There are 4 ways to turn a row about zero (a turn may also mirror it). The second row of each pair is the first, turned, with some noise. The first 36 pairs use one turn. New pairs use 2 turns, one after the other, and a turn may come again.
In the rows, zero is written as 128.
Some pairs, each with its turns in order after it:
[150 110 101  99 122 144 129 150]
[116 156 101 124 124 145 165 131] => (1)

[ 92 119 134 160  91  82 159  94]
[188 112 187 115 126 139 119 126] => (1)

[ 96 116 127 168 105 175 153 106]
[ 95 190 124 155 120 121 141 109] => (0)

[109 112 108 172 165 147 104 117]
[125  93 127 120 145  75 149 149] => (1)

[132  95 113 100 178 134 175 118]
[139 110 136 151  73 119 178 147] => (0)

[133  93 103  85 167 139 179 112]
[111 163  63 147 162 145 110 111] => (2)

[138 135 151 115 137 128 130 144]
[114 142 118 133 137 135 105 128] => (1)

[ 80 112 133  90 122 175 142 138]
[163 138  98 109 173 162 146 155] => (2)

[123  78 147  83 161 171 162 159]
[ 92 201 114  85 140 114 132 160] => (1)

[ 78 136 113 170 105 135 114 101]
[127 180 116 136 163 135 141  88] => (0)

[112 144  78 127 123 178 145 120]
[120 143 135 131 109  90 181  93] => (1)

[163 139 114 124  96 110  77  81]
[ 78 123 139 111 192 119 115 111] => (3)

[ 90 173 135 137 173 107  84 115]
[131 107 150 151 116 116  77 192] => (2)

[103 107 141 151 150 119 139 157]
[153 113 116 137  93 142 157 116] => (3)

[161 177 118 107 142  82  89 179]
[ 99 148 151 175  65 118 154 168] => (2)

[104 151 108 123 126 130 155 153]
[108 144 116 101 120 149 134 155] => (2)

[142 174  84 171 165 144 128 175]
[128 124  94 184 176  84 155 101] => (1)

[105  94 134 113 121 157 170 160]
[ 90 139 125 154  96 160 147 156] => (0)

[153 156  83 150 151 131 115 149]
[127 114  96 175 148 109 158 120] => (1)

[127 176 136  91  86 105 138 108]
[ 88 112 129 120 148  90 167 163] => (2)

[180  78 120 122 148 128 175 144]
[169 126 201 116 105 109 139 126] => (3)

[ 96 111 137 144 171 146  99 125]
[164 148 115 171 149 124 141 149] => (0)

[175 117  98  89  97 118 102 155]
[132  86  96 101  97 150  82 119] => (0)

[140 102 126 112 142  84  81 175]
[ 89  68 140 109 100 111 156 118] => (3)

[153 175 159 170 169 152 135 136]
[124 187 119  94  87 155 121  94] => (3)

[169  88 128 145  83  92 158  80]
[104 110 109 113 131  76 141  52] => (2)

[ 76  99  98 152 121 147  80 130]
[152 165  78 164 151 161 130 103] => (0)

[144 144  92  91  91  78 166 121]
[109 101 180 156 145 152  88 166] => (3)

[153 163 169 170 168  98 136  95]
[128 147 132 106 116 175  99  60] => (3)

[123 114  83 161 172 133  80 166]
[175 110 118 193 143 151 105 102] => (0)

[171  80 154 158 161 103 147 124]
[158 117 177 113 111 130 146  71] => (3)

[ 77 153 134 129 115  80 144 147]
[116  96 104 173 108 174 118 139] => (3)

[177 119  93  90 156 105  98 160]
[118 146 109 199  81 139 147 125] => (2)

[131 167 116 139 118  89  83  77]
[149  61 130 162  84 136 114 121] => (1)

[174  97 167 153 172 112 150 147]
[105  75 140 170 132  82 133 157] => (0)

[130 106  80  87 150 121 178  96]
[ 90 137  53 140 153 137 116 115] => (2)

New pairs. What belongs after each?
[ 80  90 118 131  88  90 114 135]
[ 98 131  84 148 100 111 174 102] => (2) (2)

[177 146  76 141 167 150 118 100]
[116  81 155  72 136  88 147 119] => (2) (1)

[132 132  91 103  90  77 149 154]
[129 172  85 128  82 128 149 156] => (0) (0)

[ 87  84 153 136 161 156 152 174]
[ 83 127 120 104 106 116 173  69] => (3) (2)

[109 168  81 157 155 105  90 115]
[108 175 103  97  98  87 164 121] => (3) (1)

[ 86 111 115  85 136 146 179 162]
[132 118 107 135 188 182 151 120] => (3) (1)

[130  92 110 163 169 118 130 131]
[119 123 129 100 112 120  95  79] => (0) (2)

[166 168 103 155 111  81  98  99]
[168 128 124 134 185 151  94 170] => (3) (2)

[107  92 135 130  95 126 154 143]
[ 84 132 100 155 141 129 145 131] => (2) (2)

[118 134 139 101 139  90 130 106]
[148 116 160 131 107 113 106 144] => (0) (3)

[ 99 149 128 151 131 154 140 146]
[126 129 176 116 141 133 112 144] => (0) (2)

[141  91 118 107 128 173  79 133]
[132  72 143 102 126 150 175 126] => (3) (0)

[148 127 174 138 173 146 171 131]
[107 146  79  95 117 144  90 102] => (2) (3)

[125 167  86 129  83 120 160 126]
[104 129 104 115 175  88 110  98] => (3) (1)

[152 160  84 169 177 105 132 121]
[107 109 109 121 145  48 146 134] => (0) (0)

[103 127 125  90  84  98  92 105]
[140 121 137  92 133 103  96 186] => (0) (3)

[134 173  87 112 113 109 143 129]
[ 96  94 153 106 131 125 123  89] => (1) (2)

[ 77 123 106 141 136 118 101  76]
[125 134  93 169 127 178  96 108] => (3) (2)

[112  82 155 176  83  85 132 101]
[109 128  64 113 130 134  61 157] => (0) (2)

[ 85 172 118 114  77 148 161  79]
[146 191  87  96 121  92 130 176] => (2) (1)

[102 173  92 151 177 149 154 138]
[115  99 151 127 137 198 118  87] => (1) (3)

[167 118  98  96 128  87 167 154]
[115 199 136 107 105 154 140 148] => (1) (3)

[106 115  95 130 136 143 167 163]
[119 162 149 111 113 148 168 106] => (3) (2)

[111 109 171 144 143 141 141 137]
[ 93  98 129 120 124 116 135  95] => (3) (2)

[145 168 103  87  76 159 129 172]
[185 164 136 173  91 134 123 168] => (2) (3)

[102 124 135 172  85 170 170 168]
[ 82 138 198 142 132 122 105  87] => (3) (0)

[179  83 105 107 112 116 138 167]
[104 164 158  98 107 111 145  73] => (2) (0)

[171 177 141 126 159  79  98 141]
[ 96 129  99 188 115 163 157  93] => (2) (3)

[ 84 110 104 139 114 131  92  84]
[137  93 167 103 144  93 166 129] => (2) (3)

[149 155 138 160 119 143 154 170]
[165 145 152 151 141  91 156 129] => (1) (0)

[102 174 165  92 169 129 126 174]
[116 119 188 148 161 160  78 153] => (2) (0)

[134 109 166  81  94 119 101 152]
[129  78 122 158 144 166 154 100] => (3) (3)

[ 78 149 107 174 171 170 163 167]
[104 167 124 161 139 158 188  63] => (3) (1)

[ 99 125 131  97 126 156 161 126]
[115 160 121 162 108 130 120 156] => (0) (3)

[105  92 148 132 145 139 146 175]
[147 152 110 141 103 145 181 135] => (0) (3)

[101  85 130 180 135 158 168  81]
[136 143 128 160 136 220 111 130] => (0) (3)

[ 79 128 169 147 167 144 105 122]
[ 87  82  85 138 120 146 137 101] => (3) (2)

[166 147  94 102 110 118 173 121]
[170 148 152 111 108  78 135 111] => (2) (1)

[168  87 111 150 120  90  92 111]
[126 134 122 132 118  97 190 173] => (3) (0)

[110  89  76 149 151  92 172 120]
[144 175 149 147 158 157 147  68] => (3) (2)

[139 148 158  83 176 173 159 124]
[122 145 176 134 127 172  72 163] => (2) (2)

[102 158 151 170  78 113 129  84]
[117  91 147 124 137 177  63 133] => (3) (2)

[152  90  94 104 130  95  97 180]
[172 102  98 139 122 169 133  72] => (0) (2)

[100  82 131 158  93 132 107 172]
[ 74 122 156 152 115 124 173  96] => (3) (0)

[148 107 105  87 160 124 124 152]
[ 98 100 146  95 109 162 119 122] => (2) (2)

[128 132 122 125 136 127  94 135]
[141 104 125 135 132 126 122 149] => (3) (3)

[110 153 132 111 167  76 147 145]
[119 139 119 141 161  72 166 135] => (3) (3)

[176 144 161  78 170 148 117 133]
[ 76 101 161 146  94  94 158 118] => (0) (3)

[101 119  94  86 174  99  77 117]
[138 159 207  92 130 104 136 142] => (0) (3)

[157  93  92  84 150 119 107 114]
[159 172 106 166 129  91 135 126] => (3) (2)

[168  92 105  87  82 116 150 166]
[161 163 187 163 104 118 159 102] => (2) (1)

[117 103 142  93 117  81 103 140]
[174 124  98 111 116 105 109  97] => (3) (2)

[149  94 162 145 151 121 157 120]
[100 109 164 143 109 163 116 141] => (3) (1)

[162 104  98 102 177 112 102 166]
[164 147  99 155 160 101 180 107] => (1) (1)

